All groups share one centre, and each spreads out both ways along 15 directions, with some noise.
(in the rows, 128 means zero)
Known rows, each followed by its group:
[ 76 104 167 134 123 123  97 133 119  64 115 117 105 123 110 105  47 146
 129  40] : F
[141 116 117  77 138 144 133 110 146  85 155 137  94 210 123 104 120 191
 126 145] : N
[ 96 100 133 102  99 107 156 128  66 177 147 158  87 142 114  61 116 121
 131 137] : C
[110 143 170 110  92 143 130 143 133 110 111 110  89 118 112 117 136 149
 135 161] : C
[155  40  84 149 100 146 145 147 133 172 128 117 125 174 156 103  64 103
  92 131] : E
[124 159  86 144  94 113  96 106 149 115 135 113 127  76 141 121 113  72
 129 102] : T
[ 83  73 116 133  96 121  67 134 118  89 159 141 205 141 151 165 116 113
 162  82] : F
[133  72  95 131 153 136 136 128 106 128 171 163 152 146 175 116 113 136
 143 101] : F
[113 111 168 125 141 107 182  98 116  92 126  88 129 127 105  98 113 178
 190  92] : N
[129 107 165 121  98 107 147 100 138 112 123 117 134 176 132 108 151 164
  99  97] : C
[ 96 128 107 100 117 107  61 119 140 155  94  89 193 160 176 144 150 124
 141 131] : R
[111  92 100 123  84 129 105 182 105 125  80 152 136 133 124 138 147  90
  99 127] : E
[141 116 132 125 122 136 141  79 145 126 135 148 126 123 132  94 143 116
 145 121] : C
[ 97 122 165  95 206 119  93 104 143 170 100 149  96 168  86 117  26 118
 116 101] : T
[145  71 137 197 157  83 142 152 133 139 111  91 167 119 131 138  97  77
  99 149] : E
[135 181 122 145 132 194 171 146 195 168 159 104 126 119 124  44  89 157
 145  84] : R
[139 153  98 147 106 139 145 145  83 161 137  89 126 119 134 146 135 150
  94 163] : R
[138 124 140 178 156 137 134 193 176  65 127 109 144 169 154 108 144 103
 129 123] : N
[116 152 151 106  78 117 145 123  93  82 154 103 170 118 122 156 140 145
 104 141] : E
[157 111 162 134 161 111 194 161 142 140 135 130 129 163 127  88 110 147
  81 137] : R
[153 116  98 141 140 138 104 142  53 165 142 202  68 165 181  90 166 180
 129 110] : E
[ 94 159 149 122 162 114 197  82 104 144 155  95 162 100 157 160 154 148
 169 141] : E
[155 102 135 152 124 123 111 117 111 143 121 148 154 149 159 127 175 132
 135 160] : E
[150  74 145 128 132 151 162 155 107 121 116 171 172 116 161 162 157 120
 105 158] : T
[140 115 125 139 137 133 141 132 125 158  87 159 128 135 103 111 153  92
 133 135] : C
[165  58 131 165 110 102 131 155 145 142  99 156 125 167 126 151 182 109
  94 110] : C
[181 126 119 108 146 214 114 127 157 177 125 206  72 129 119  58 163 159
 139 183] : R
[101 143  89 168  92 177 122 142 144 166 123 107 128 144 137 126 201  74
 112 179] : F
[158 114  81  80 109  81 140 155 153 168 107 156  72 122 147  73  84 136
 112  82] : N
[ 83 179 166 124  85  96 152 157  80  92 118 130 161  92  84  93 120  40
 174 112] : R
[145 115 208  81 142 109 132 121 128 100  78 112 174  82 184 190  87 180
 132 153] : N
[110  81 137 110  67 143  97 124 105  87 186 172 146 127  66 108 124  90
 177 161] : N
[ 77 145  93 117 163 149 149  78  95 181 159 130  96 106 136 141 122 161
 127 102] : N
[ 60 130 150  79 165 110 107 122 154 130 127 134 117  97 116 150 119 145
 171 112] : R
[154 125 111 128  76 112 137 147 159  47 132 106 126 112 189 117 146 134
 146 115] : F
[119  65 136 157 139  89 139 121  86 145 134 143 122 130 136 103  85 109
 157  86] : N
[140  81 159 164  96 172 178 146 134 177 119 131 174 179 166 189 159 137
 120 134] : T
[ 92 126 124  93 135  82 117 135 141 206  86 122 117  93 137 163  98  78
 155 137] : E
[ 96 142 149  67  65 150  96 135 140 119 135 128 168 130 143 131 107 149
 138 131] : F
[139 110 151  95 118 133 160 126 121 136 112 118 177 150 114 129 127 150
  93 157] : F
[159  72 159 117 135  80 172 152 112 109 165 173 189  71 100 146  79  86
 132 116] : E
[119 137 105 156 150 178 157 148 129 126 171 167  48  93  87 166  92  97
 149  92] : R
[100 170 136 106 127 183 128 133 116 159 140 122 138 127 150 104 125 148
 147 142] : C
[127  82  61 133 163 129 126 103 129 175 156 133 157 116  94 119  99 132
 162  88] : C
[ 89 136 180 110 170 100 102 126  96 110 135  93 110 175 154 132  74 151
 136 159] : T
[153 106 152 135  78 142 142 105 120  84  96 141 193 101 209 167 113 101
  99 111] : E
[117  94 108  93 173 131 158 182 137 109 168 133 124  92 113 139 115 191
 161 135] : C
[121 109 100 178 102 142 163 136  20 143 187 158 124  98  95  71 138 133
 152  95] : N
[ 97 112  96 132 110 146 129  89 111 109 134 100 156 155 153 116  97 128
 121  84] : R
[135 117 133 133 156 122 115 146 145 159 115 137 122 129 134 124 100 125
 113 144] : N
[102 149  92 128 149 155 134 142 121 123 101 121 145 117  69 174 153 129
 104 106] : C
[123  88 110 127 114 146  86 110 118 128 181 101 116 157 113 105 116 183
 131 160] : T
[127  74 127 135 172 153 138 165 132 149 118 138 154  96 113 119 116 130
 161 177] : E
[156 118  94 122 150 152 172 119 153 132 136 102 139 170 114 101 114 158
  93 144] : F
[131  38 168 159  76 138  70  77 101 160 118 138 173 148 108 163 108 128
 113 130] : T
[148 136 145 113  98 153 140 104 122 102 108 109 167 143 100 131 154 127
 137 176] : T
[142 137 124  86 163 115 138  95 146  96 120 125 134 129 138 122 125 160
 139 117] : N
[119 180 140 107 104 163 158 172 171 110 116 117  61  66 126  82 103 154
 129 107] : C
[127  91 142 134  89 124 144 165  94 148 105 126 162 155 154 113 140 124
 111 118] : C
[130 120 153 120 113  99 131 123 139 127 104 126 158  93 113 142 158 111
 138 156] : T
[163  87 107 123 184 140 143 110 126 180  63 140 160  76 166 164 159 117
 160 195] : E
[ 90 126 110 103 127 124  95  96 118 177 150 196  50 194  52  70 150 105
 129 118] : F
[ 95  84 128 134 114 160 168 118 117 124 138 129 163  89  84 130 103 126
 134 101] : E
[149 142 101 125 172 137 152  84 161 179 124  87 167 131 148 128 113 113
  97 179] : F
[110 129 107 128 110 134 138 172  62  99 164 135 123 152 135 103 127 133
 102 144] : N
[121 117 129 119 140 123 122 127 131 103  92 111 132  76 114 106  94 108
 115 151] : T
[141  77 135 148 151 106 128 169 154 128 142 118 136 149 108 103 104 130
 161 111] : N
[ 98 128 145 142 146 144  74 127 178  88 121  76 138  97 184 128 104 160
 151 121] : T
[ 83 150 107 117 116 157 104 188 128 120 151 109 163 138 129 167 154 161
 148 127] : T
[ 87 116  90  98 149 139 156 143 129 159 146 139 143 148 140 185 144 126
  54 131] : N
[126  84 116 133  77 187 156 128 151 195 174  95 100 191 130 116  85 190
 111 127] : T
[135 105 108 119 148 110 136 119 125 142 123 140  78 151 124 152 127 129
  97 138] : R
[ 95 135 120 157 121 139 146 133 114 174 135 129 165 155 176 115  97  79
 112  86] : R
[ 94 101 144 105 130 109 125 142 135 124 130 149 130 142  82 115 146 123
 149 107] : F
[150 177 130 173 168 197 137 172 168 117 150 107 160 155 170 140 117 132
 135 141] : R
[120 117 148 115 127 181 211 102 137 170 113 128 160 138 100 150 148 146
 125 136] : T
[ 90 122  87 124 159 160 129 105 107 158 164 131 195  95  86 132 142 145
 108 139] : N
[104 110 166 141 142 178 138 103 119 123  99 104 124 126 117 138 151 138
 175 192] : C
[154 124  61 106 166 100 114 124 107 130 129 156 158 103 162 129 117 159
 100  81] : N
[151 116 109 190 132 121 109 107 133 123 124 102 136 124  94 155 133 102
 157 114] : R
[112  95 100 162 133 196 183 180 126 149 102  97 147 113 143  96 158 143
 144 144] : T
[ 82  92 142 125 109 162 235  81  87 155 137 102 101  87 152  63 105 181
 131 104] : T
[112  89 115 118 126 157 161 114 149  80 125  65 149 145 171 158 112 167
 135 155] : C
[ 59 115 164 100 168 159 166  82 139  46 109 119 138 134 117  99 102 132
 108  79] : F
[ 86 125 153 123 118 111 182 137  87 109 110 100  90  90 141 106 125 116
 121 149] : F
[141 120 113 103 190 126 164 126 160 118 108 158 155  80 135 132 133 104
 152 125] : E
[129 108 117 118 110 131 157 120 123 170 108 129 119 118 127 114 103 115
  93 117] : N
[128 117 112 126 171 144 157 149 152 120 167 149 142 149 168 124 101 137
 102 102] : R
[150 119 129  84  46 103  99 162  94 133 133 117 177 137 148 148 102 140
 110 162] : F
[110 104 133  66  96  93 144  96  97 129  99 129 161 170 117 182 130 114
 119 134] : E
[113  80 177 103 123 127 140 116 104 157  96 145 135 157 156  85 128 141
 100 162] : R
[152  78 129 169 111 196 155 119 113 144 116 126 157 120 142 114 150 131
 141 188] : T
[109  88 112  84 122 115 140 137 151 129 117 121 114 135 187 161  93 160
 114  94] : N
[ 68 150 105  92 119 134  46 117 118 100 150 111 110 138 144 121  89 150
 129 134] : E
[119 103 148 135 126 151 144 133 144 128 118 139 169 105 157 132 140 114
 145 107] : F
[192 115 133 131 176  92 119 110 169  62  98 173 190 109 139 141 172  83
 152 145] : C
[150  74 128 165 115 173 160 171 105  87  99 142 128 193 183 153 172 140
  52 131] : C
[132 111 116 136 136  80 119  93 142 185  93  75 145 169 135  94 134 156
 103 142] : R
[115  73 198 104  49 142  77 114 131 104 125 112 149 135 108 114 115 217
 117 129] : T
[174 151 110  95 123 140 134 220 144 157 151 175 108 106 188 113  87 175
 123  91] : F
[139 105  97 110 103 151 120 155  97 155 161 125 186 176 159 100  94 144
 128 161] : C
[123  93  80 101 121 134 118 109 139 118 170 156 144 179 114 112 135 125
 123 100] : F
[132 114 111 127 124 136 121 181 134 121 134 117 115 143 164 130 108 129
 100 127] : R
[135 132 123 154 122 141 131 149 167 154 118  98 133 136 125 110 117 115
 140 108] : R
[ 95  99 149 123 108 163 119 111 110 130  64 107 139 156 172 145 106 151
 134 113] : E
[123  98 142  98  95 131 151 107 111 139 116 106 142 156  87  93  91 140
  91 133] : F
[140 114 176 105 156  81 156 132 144 167 124 187 145 129 161 135 128  99
 192  74] : E
[141 130 169 148 109 129  70 121 135 124 129 100 173 190 155  96 104 139
 106 149] : C

New rows. What belongs after each?
[ 81 154 139 113  63 175 209 151 214  97  96  40 187 143 105 128 163  96
 133 126] : E
[143 103 135 150 126 135 161 106 109 178  86 150 165 122 139 123 171  78
  89 159] : F
[146 141 115  78 100 135 115 153 121 129  75 168 111 119 136 138 169 137
 117 131] : E
[105  65  92 112 186 102 122 123 112 142 179 122 104 183 144 111  80 151
 133 139] : C
[ 87  91 147 119  91  98 166 108 134  61 117 134 108  87 108  88 140  96
 161  61] : F
[141  99 134 120 107 163 177 148 134 148 135 136 138 163 156 108 125 147
 138 123] : E
[ 96 116  75 111 154  97 116 135  99  87 137 101 127 142 161  85 115 182
 156  89] : N
[117 119 141 137 121 165 115 124 151 104 139 119 120 159 139 117 135 120
 143 142] : N
[144 127 168 145 223 165 123 184 137 141 107 162 178 136 185 158 125 164
 133 128] : F
[ 87 119 162  88 148 121 141 118 155 104 127 162 117  94 124 102  86 152
 180  40] : F
[ 93 121 134 141 133 153 141  88  93 174 148 150 124  90 108 135 117  92
 128 123] : N
[142  83  90 154 159 135 139 109 109 146 156 181 132 115 142 228 168 112
 118 109] : R
[146 128 176 161 137 168  84  47 195 137 111 104 114 156 124 143 162 133
 147 170] : C
[ 98  92 151 108 131 143 159 121 116  82 134 172 166  90 145 118  92 138
 137  40] : F
[ 97 122  86 134 121 205 123 137 128 106 146  83  60 127 132 110  58 142
 123 152] : C
[168 117 111 149 133 136 136 161 142 133 125 136 168  93 141 109 121 147
 124  99] : N
[129 203 118 140  93 169 137 111 158 192 200 161 146 114 185 249 157  95
 155 110] : T
[175 102  91 108  89 138 131 215 194 112 129 136 156 148 120  94 120 105
  79 129] : N
[ 75  82  98 122 116 138  91  96 130 126 101 105 194 108 170 164 139 108
 116 115] : N
[195 135  83 173 146  63 162  51 122 118 227 135 197 131 163 131 193  88
 108 158] : E
[113 136 151 176 197 169 185  68 127 186 174 134 224 137 177 142 129 104
 130  89] : R
[143  72 105 147 137 124 102 195  86 197  67 134  67 181 157 106  94 149
  81 146] : E
[111  75 140 148  93  90  61 144 126 133 154 110 128 107 156 124 143 157
 144 131] : T
[155 132 102 106 140 168 145 142 161 173 126 163  79 174 139  70 151 174
 149 117] : E
[109 117 147 109  68 167 163 149 141  48 105  52  66 149 147 134 110 179
  89 160] : C
[139  91 132 166 158 143 126 154 155 138 160 131 173  98  99 112  95 121
 145 110] : N
[122 119 141 129 163 102 153  88 176 139 121 103 137 104 140 129 148 119
 153 152] : T
[129 132 148 153 121 114 126 151 110 186 111 143 177  92 125 103 156  90
 150 145] : R
[117 134 130 113 133 105 151 155 153 105 152  83 155  91 113 128 119 172
 135 117] : R
[129  97 165 123 103 132 177 123 136 138 115 127 138 162 102 137 157 118
 119 146] : N
[134 133 156 112 131 134 116 140 149 136 157 136 135 153 137  93 124 181
 113 118] : C
[143 104 112  87 215  41 113 154 146  99 109 122 155 147 132 151 109  86
 122 200] : E
[120 184 112 134 107 225 128 130 162 130 115 108 122  95 140 115 123 139
 131 139] : C
[ 98 124 130 146 115 129  91 152 126 146 127 112 134 132 134 123 137 146
 156 107] : T
[108 105  97 122 150 111 117  93  90 178 129 159 133 133 195 142 130 100
 169 119] : E
[124 188 141  68 146 137 131 176 169 169 121 136 156 114 121 148 139 145
 120 158] : F
[138  93 122 116  95 200 128  95 103 147 129 149 151 157 190 171 149 179
  83 142] : N
[138 141 169 192 119 111 122 163 138 153 173 104 134 103 119 110 122 122
 131 116] : E
[115 113 149 110  99 149 151 146 135 124 118 122 135 180 120 142 132 129
 128 130] : R
[139 123 137 107 133 140 142  78 128 169 163 161 161  82 101 130 175 150
 184 148] : E
[138  70 125 142 180 122  91 150 172 129 127 123 148 102 128  45  98 151
 154 119] : R
[ 94 194 163 104  67 158 116  97 183 131 144 115 157 107  89 121 197 135
 178 112] : E
[112  72 136 108  95 131 173 110 148 152 141 138 119  97  99 118 132 186
 133  80] : R
[ 90 157 140 168 191 175 145  99 149 209 185 136 192 137 145  77 102 104
 169  80] : R
[137 124 111 133 176 125 124  80 145 140 136 169 111 147 155 143 163 128
 141 102] : N
[146 151 129 117  83 136 111 161 130 126  86  79 137 137 133  61 129 135
 121 171] : R
[ 92 126 127 153 104 135  79 116  75 154 102  81 198 169  94  97  71 110
 129 120] : C
[217 111 111 166  90 174 184 189 137  88 126 134  23 102 101 129 133 165
  75 154] : R
[157 130 113  84 138  98 136 115 144  90 102 117  97 177  74  96 121 105
 137 176] : C
[147 108  83 150 159 176 122 138 142 156 131 144 161 131 149 133 130 123
 140 121] : C
[155 112 134  93 117 103  96 142 152 185 109 165 122 135 108 126 135 114
 164 154] : E
[171 128  63  92 129 137 139 152 100 139 194 193 107 110 138  96 152 150
 115 156] : E
[107  95 131 110  72 226 140 158 168 177 177 131 146 146 137 178 143 224
 114 108] : T
[ 81  93 151 136 104  68 179  51 132 141  83  90 124  94 128 150 149  81
 157  89] : C
[ 90  59 121 120 157 147 154 194  32 146 149 131 163 133 108  83  74 187
 153 118] : C
[112 119  92  73 115 127  85 105 150  90 118  98 102 159  85 144 144 187
 155 141] : R
[120 100 124 146 142 155  92  83 135 145 119 138 109 104 122 126 133 126
 165 130] : R
[126 116 110 104 106  71 127 170 100 125  63 147 135 100 162 177 117  70
  81 116] : E
[104 139 118 111 128 122 136 155  78 131  74 140  82 130 165 147 119 147
  90  82] : E
[129 135 153 112 118 168 114  94 118 116 154 135  92 108 155  98  51 147
 147 137] : N
[156 108 191 157 124 122  99 125 150 116 109 149 139 148 136  90 150 126
 136 145] : C
[107 135 103 102 110 132 176 144  89 168 160 133 149  86  53 104 170 163
 145 119] : N
[122 140 157 118 110 171 133 169 112  87 131 128 147 129 128 140 130 134
 149 164] : R
[175 171 110 137  83 178 125 149 171  82 107 133 133 110 127 112 167 113
 152 138] : R
[ 89  69 158 110 142  76  98 107 126 150  77  87 114 166 138 170 128 149
 116 150] : R
[135  82 143 150 118  85 158 165 139 152  94 133 126  83 168  94 163 106
 133 131] : T
[145 116  78 125 134 148  62 155 142 170 197 135 135 176 142 115  82 153
 111 144] : C
[102 132  85 122  83 117  59 172 150 155  67 105 157 116 190 154 186 121
 140 126] : N
[131  94 106 134 127 121 140 120 122 157 174 141 116 152 146 148 122 121
 113 141] : T
[ 94 121 106 149 183 114 125 129 125 172  90  72 144 172 112 119 169 176
 126 126] : N
[ 63 174 151 117 174 113 142 102 130  65 120 122  51 117 154 122 111 117
  83  99] : C
[108 126 130 124 137 134 142 126  96 100 149 125 173 116 153 138 123 133
 118 126] : R
[ 99 114 154  91 188 148 169 111 206 112 101 107 149 147 119  95  68 140
 116  91] : F
[160  81  84 153 162 168 127 129 126 170 124 156 188 120 137  52  82 115
 186 104] : C
[118  94 130 118 122 145 142 124 182 169  98 150 146 100 101 136 150 130
 135  85] : T
[110 135 115 144 132 104 111 134  82 168 131 150 102 141  81  77 123  52
 124 165] : N
[142 159 108  83 113 103 149 148 118 141 142 153 140  63  80  83 140 134
 151 115] : N
[146  96  89 158 131 151 149 142 127 147 157 141 126 101 168 106  95 110
 109 107] : E
[148 112 145 123 129 101 200 157 168  97 124 136  59  74 104 127 119 139
  96  99] : R
[116 130 132 201 136 228 169  86  90 121 179 110 155 128 124  95 167 196
 164 111] : N
[ 94 141  99  74 115 154 129 135 122 132 144 137 155 125 152 187 214 205
 143 136] : N
[137 141  80  96 133 128  85 171 108 131 146 110 161 243 126  85 121 140
 128 164] : R
[121 125 150 111 108 117 126  72 122  95 114  78 185 107 164 145  93 134
 123 156] : F
[162 137 139 168 130 142  84  70 182 153  88 106 107 141  91 110 119 129
 125 112] : F
[113 155 141 122 171 102 146 156 125 152 146 154 158 105 100  74 114  94
 144 126] : R
[120 177  77 141 102 103 153 127  96 149 138  69 145 111 160  91 110 115
  80 121] : R
[102 117 162 104  99  84 204 117 117 124  66  92 125 140 131 100 146 109
 148 129] : C
[114  88 110 133 108 133 163 123  91 142 123 143 143 102  98 110 136 125
 142  99] : C
[135 131 166 160 178 135 161 170 184 196 152 123 179 140 120  90 113 127
 143 104] : R
[201  76 162 142  93 137 182 232 200 145 122 133 200 106  90 129 128 136
 120 123] : N
[119 144 125 125 160 100 157 114  97 188 109 140  90  78 159 123  92 128
 126  97] : N
[103 171 139 134 143 139 151 138 200 166 167 117 210 104  92 118 145 117
 194  54] : R
